The groups are shells around one centre, one inside the other: the same stretched ball of 6 dimensions in 6 sizes.
(in the rows, 128 means zero)
Known rows, each followed by its group:
[148  91 153 151 119 158  81 107 164 151 159 132 134 154 104 137]
j_140
[127  73 138 166 135 151  93  84 179 144 175 123 136 123  95 139]
j_599
[114 119 106  71 107 115 139 149 146  95  93 159 130 124 129 177]
j_389
[100  76 139 100 100  99 154 138 126  86 116 144 168 136 133 177]
j_441
[120 101 144 119 125 126 104 123 139 132 124 146 132 147 122 153]
j_599
[108  92 120 130  85 109 136 131 151 110 143 125 159 129 112 150]
j_600
[ 77  40 139 148 105  90 164 105 139  86 158 119 188 114 118 166]
j_140
[150  78 137 136 128 160 106 104 181 129 159 137 126 121 102 151]
j_441
[182  97 116  95 113 166 134 139 195 111 142 151  95  93 104 156]
j_600
[140  81 142 154  85 139 111 120 163 130 169 118 158 146 103 137]
j_600
[116 118 143 101  79 108 114 157 114 119 103 145 161 180 134 157]
j_441
[ 85 122 139 101  84  82 121 155  98 116  92 144 167 178 141 159]
j_441
[175  92 140 110  98 149 132 147 170 119 146 144 113 119 111 145]
j_599
[112 114 121  72  94 103 145 160 127  92  90 157 143 139 137 176]
j_600
[168  54 137 154 155 174 119  85 211 132 190 133  96  74  87 142]
j_389
[170  53 145 145 129 174 118  98 197 121 182 132 127 106  95 152]
j_389
[173 122 147 114  72 143 105 164 148 140 133 140 127 165 116 132]
j_140
[ 72  50 158 145  98  74 158 121 110  96 143 123 192 140 130 160]
j_389
[103 111 153 138  96 107  93 132 115 144 124 133 159 182 125 139]
j_599
[140  36 153 145 127 142 144 101 173 103 175 130 147 103 106 160]
j_600
[131 158 112  95  80 127  91 160 141 140  99 147 127 169 121 143]
j_599
[147 144 122  71  76 131 112 174 136 118  90 158 131 167 131 160]
j_140
[121  94 135 101 109 124 126 133 141 106 118 148 147 141 126 169]
j_851
[112  76 161 161 103 121 101 111 136 138 157 121 168 165 114 139]
j_851
[ 99  76 158 134  74  99 128 135 113 107 134 126 198 179 129 159]
j_389
[168  71 165 154  85 151 112 129 161 135 175 122 148 151 104 132]
j_140
[203 129 110 112 130 203  77 121 219 156 151 151  66 108  88 136]
j_140
[138 111 133  94  74 114 140 166 135 107 114 145 142 146 127 155]
j_851
[125  85 131  96  70 105 163 159 136  83 122 140 164 133 128 168]
j_140
[107 103 109  73  90 104 158 154 139  78  98 153 153 125 132 183]
j_140
[145 108 117  94 127 143 124 132 171 117 121 155 103 107 115 160]
j_851
[128 114 135  97 108 118 123 148 136 121 109 152 123 140 127 155]
j_851
[167 144 115  71  99 148 111 166 160 126  99 163  96 137 121 154]
j_389
[ 93  94 129 112 119 111 121 119 136 110 117 143 155 141 126 169]
j_599
[ 96 120 127  79  75  83 145 170 106  96  85 150 161 160 143 168]
j_851
[137  63 137 172 123 154 106  87 189 136 189 117 140 114  90 137]
j_851
[156  68 143 149  88 143 132 126 174 121 177 121 144 122 100 137]
j_389
[176 111 130 140 129 173  85 115 195 161 162 138  85 115  92 124]
j_851
[111 105 136 109 119 114 117 132 134 123 114 148 135 142 126 157]
j_441
[103  62 163 171 108 108 118 107 135 133 167 117 166 146 113 136]
j_599
[ 89  45 163 153 127 103 134  99 130 110 154 127 174 136 122 160]
j_600
[201 121 126 130 102 192  77 129 203 157 162 138  95 134  90 127]
j_599
[126  39 157 184 112 138 120  88 169 127 197 109 167 126  96 139]
j_389
[160 126 120 109 114 161  90 131 176 141 130 148 106 137 107 146]
j_441
[177 112 137 129 110 162  96 134 179 151 152 140  97 129 101 128]
j_441
[105 121 106 114 116 122 108 121 158 127 120 141 129 127 113 154]
j_600
[117  49 163 165 136 129 118  91 154 129 172 125 149 126 108 146]
j_600
[ 80 101 114 101  97  90 144 136 129  95 107 141 163 133 129 171]
j_441

New rows, each followed by its group:
[127 138  93  92 121 140 104 131 173 127 109 153 104 117 111 157]
j_140
[ 78  93 142 127 116  92 120 121 117 120 118 138 161 152 130 158]
j_851
[ 81 116 137  96 106  88 120 144 103 114  88 151 158 167 142 167]
j_140
[161  66 148 174 137 171  92  86 197 153 194 122 116 112  87 128]
j_851
[111 124 117 122 102 125  95 126 150 136 124 136 141 152 114 147]
j_600
[126  76 135 110 126 133 134 119 158 103 133 147 137 118 119 170]
j_600
[133 106 147 158 102 138  80 117 152 159 155 124 140 164 105 125]
j_599
[133  94 129 160 132 149  89  96 181 154 167 126 117 119  95 129]
j_600
[192 105 126 118 122 186  96 123 202 140 156 146  91 113  95 142]
j_441
[123  28 142 153 140 142 143  82 182 100 181 126 151  90 101 165]
j_140
[ 96 122 129  78  73  87 139 169 104  96  83 151 167 169 144 172]
j_851
[ 98 109 127  90  54  83 153 171 110  88 100 139 182 164 138 168]
j_140
[112 146 113  88  71 109 109 163 127 120  92 146 150 172 130 156]
j_599
[137 132 122  69  81 119 130 172 133 106  90 158 132 152 134 165]
j_600
[131  79 127 159 115 146 107  98 183 134 174 120 139 117  94 139]
j_441
[142  93 158 152  84 134  97 131 144 144 157 123 155 170 111 130]
j_600
[168  89 110 144 133 178 103  96 219 140 178 131  96  85  83 137]
j_441
[166  32 158 170 129 165 129  91 196 124 204 120 131  95  90 140]
j_389
[190  88 132 119 124 175 118 125 199 130 161 145  89  97  97 142]
j_851
[113 122  95 111 105 120 124 131 168 120 126 138 122 110 109 149]
j_140
[106  63 157 149 133 112 126 106 140 126 152 132 143 126 117 147]
j_140
[ 96  79 157 109  95  90 143 143 105  98 113 142 175 161 139 169]
j_851
[123 109 125 112  63 108 136 158 138 109 127 132 159 149 120 149]
j_389
[ 96  89 128 113 116 114 124 117 141 106 121 141 159 139 124 172]
j_389
[127  58 127 138 147 145 130  89 186 112 163 136 126  87 102 161]
j_600
[118  88 136 102 102 104 151 146 136 100 120 145 140 124 128 162]
j_600
[110  59 159 169 100 112 124 110 142 127 171 115 170 143 110 137]
j_600
[163  47 146 180 147 172 108  77 209 145 207 120 110  86  82 129]
j_389
[ 93 126 113  80  83  94 135 157 121  98  87 150 158 153 136 172]
j_851
[183 113 137 143 128 177  76 116 193 169 164 138  83 124  92 120]
j_389
[120 105 123 142 125 135  97 108 167 145 147 132 122 125 104 138]
j_441
[161  75 108 119 131 165 137 108 211 108 164 140 104  71  94 158]
j_600
[193  92 131 150 142 197  81  97 219 160 183 136  81 100  82 127]
j_600
[153  93 118 108  85 139 142 144 173 103 143 138 133 114 109 155]
j_851
[106  63 156 152  94 118 119 112 136 115 156 121 188 161 117 155]
j_140
[125  63 148 127 100 127 136 122 147 101 147 133 167 139 119 165]
j_851
[102  85 134 104  80 104 144 142 126  89 117 138 182 154 131 175]
j_389
[197 142  95  97 107 182  99 144 212 143 139 151  68 101  93 134]
j_599
[131 102 115 142 131 152  93  98 186 143 155 132 117 115  96 141]
j_600
[129 125 119 123 110 129 102 132 159 143 130 139 113 131 110 136]
j_851
[120  92 111 129 113 139 117 108 177 117 148 132 140 115 103 156]
j_600
[112  41 166 155  93 109 145 116 135 104 166 119 186 143 118 154]
j_600
[162 117 117  88  81 143 130 159 165 110 122 148 124 131 116 156]
j_441
[114 147 115  92  94 113 103 154 132 132  94 151 128 159 127 151]
j_851
[130  75 146 168 108 133 110 107 165 141 176 117 142 129  99 128]
j_600
[184  62 127 143 152 188 117  90 224 131 188 137  87  69  84 144]
j_599
